Every row belongs to one group in each of 2 separate groupings. Each group adds its own fixed numbers to the row, and there is some noise. The rows also spread widely along 3 directions, which tell nothing about the answers.
In the rows, 128 means zero.
Known rows, each followed by its group in each grouping:
[121, 150, 114, 150, 135, 123, 146, 138, 157, 166, 165, 108, 155, 159, 119, 116, 133, 132, 135] : q270 q286
[109, 158, 126, 147, 143, 151, 169, 123, 149, 144, 135, 83, 202, 153, 105, 135, 153, 99, 146] : q526 q591
[148, 148, 99, 102, 109, 116, 192, 176, 127, 103, 127, 100, 142, 190, 146, 150, 141, 102, 124] : q589 q175
[146, 89, 130, 121, 133, 130, 95, 167, 130, 103, 121, 159, 104, 133, 162, 124, 145, 128, 112] : q589 q904
[122, 115, 149, 145, 137, 135, 118, 112, 158, 144, 125, 114, 149, 138, 131, 118, 144, 128, 117] : q526 q904
[106, 152, 121, 157, 135, 115, 110, 127, 133, 147, 150, 113, 155, 129, 134, 112, 134, 119, 119] : q270 q175
[123, 153, 129, 138, 131, 139, 154, 134, 172, 142, 148, 98, 171, 203, 85, 115, 136, 131, 133] : q526 q286
[68, 125, 155, 136, 126, 135, 118, 112, 107, 177, 124, 101, 152, 61, 157, 127, 156, 78, 154] : q589 q591
[113, 117, 129, 104, 121, 133, 125, 149, 153, 125, 157, 128, 144, 175, 116, 113, 141, 86, 110] : q589 q904
[156, 130, 114, 144, 132, 118, 156, 158, 165, 97, 128, 131, 134, 196, 106, 137, 145, 148, 105] : q526 q904
[163, 130, 125, 139, 120, 121, 170, 166, 130, 101, 110, 107, 132, 185, 136, 145, 153, 149, 130] : q526 q175
[127, 138, 132, 146, 128, 143, 142, 132, 159, 127, 125, 116, 144, 163, 113, 132, 158, 120, 119] : q526 q904
[133, 141, 95, 148, 129, 123, 150, 155, 134, 106, 146, 149, 158, 152, 145, 161, 147, 134, 112] : q270 q591
[172, 92, 127, 138, 129, 89, 72, 140, 150, 101, 147, 184, 85, 137, 140, 109, 165, 215, 105] : q270 q286
[103, 116, 121, 114, 131, 139, 119, 143, 156, 131, 150, 131, 136, 132, 133, 124, 131, 98, 129] : q589 q904
[129, 112, 132, 151, 142, 106, 33, 114, 137, 146, 145, 173, 132, 74, 139, 117, 156, 172, 101] : q270 q591

New rows. What belongs after each?
[145, 91, 118, 108, 123, 130, 124, 168, 160, 93, 121, 154, 108, 168, 148, 130, 155, 112, 110] : q589 q904
[119, 101, 120, 114, 130, 114, 76, 146, 135, 123, 128, 163, 128, 110, 143, 127, 145, 144, 123] : q589 q591
[86, 135, 157, 125, 125, 149, 137, 118, 111, 176, 132, 110, 124, 99, 139, 114, 150, 98, 159] : q589 q286
[88, 128, 111, 117, 123, 138, 91, 139, 172, 153, 173, 113, 155, 165, 106, 102, 118, 92, 107] : q589 q904
[171, 111, 106, 141, 133, 96, 105, 157, 162, 89, 167, 160, 108, 177, 128, 116, 143, 192, 103] : q270 q286
[150, 120, 100, 109, 127, 124, 175, 173, 146, 98, 135, 133, 134, 186, 150, 141, 150, 95, 114] : q589 q904
[135, 132, 111, 102, 114, 118, 143, 193, 116, 108, 132, 133, 136, 177, 135, 135, 144, 134, 124] : q589 q175
[105, 154, 110, 133, 121, 121, 136, 144, 171, 137, 142, 116, 197, 180, 80, 127, 132, 128, 127] : q526 q591
[113, 104, 133, 103, 130, 135, 92, 160, 155, 125, 138, 141, 135, 157, 132, 105, 143, 112, 103] : q589 q904
[114, 132, 126, 113, 137, 143, 164, 160, 123, 120, 126, 120, 121, 150, 142, 149, 136, 72, 137] : q589 q904
[95, 121, 151, 137, 139, 146, 162, 137, 132, 149, 139, 109, 148, 132, 141, 132, 146, 55, 142] : q589 q904
[156, 146, 107, 147, 145, 127, 178, 146, 148, 98, 156, 112, 161, 184, 133, 132, 139, 99, 114] : q270 q904
[112, 108, 129, 137, 135, 160, 147, 125, 128, 141, 121, 119, 128, 114, 147, 119, 150, 74, 146] : q589 q904
[113, 137, 110, 153, 143, 114, 108, 139, 171, 136, 160, 122, 159, 166, 126, 118, 132, 122, 101] : q270 q904
[126, 112, 110, 157, 135, 100, 91, 142, 135, 126, 141, 156, 124, 106, 147, 137, 157, 159, 117] : q270 q591
[118, 103, 153, 158, 138, 130, 128, 99, 116, 140, 100, 129, 112, 102, 132, 126, 165, 151, 163] : q526 q286
[122, 147, 116, 172, 148, 133, 148, 125, 144, 126, 147, 119, 153, 148, 140, 131, 145, 110, 126] : q270 q904
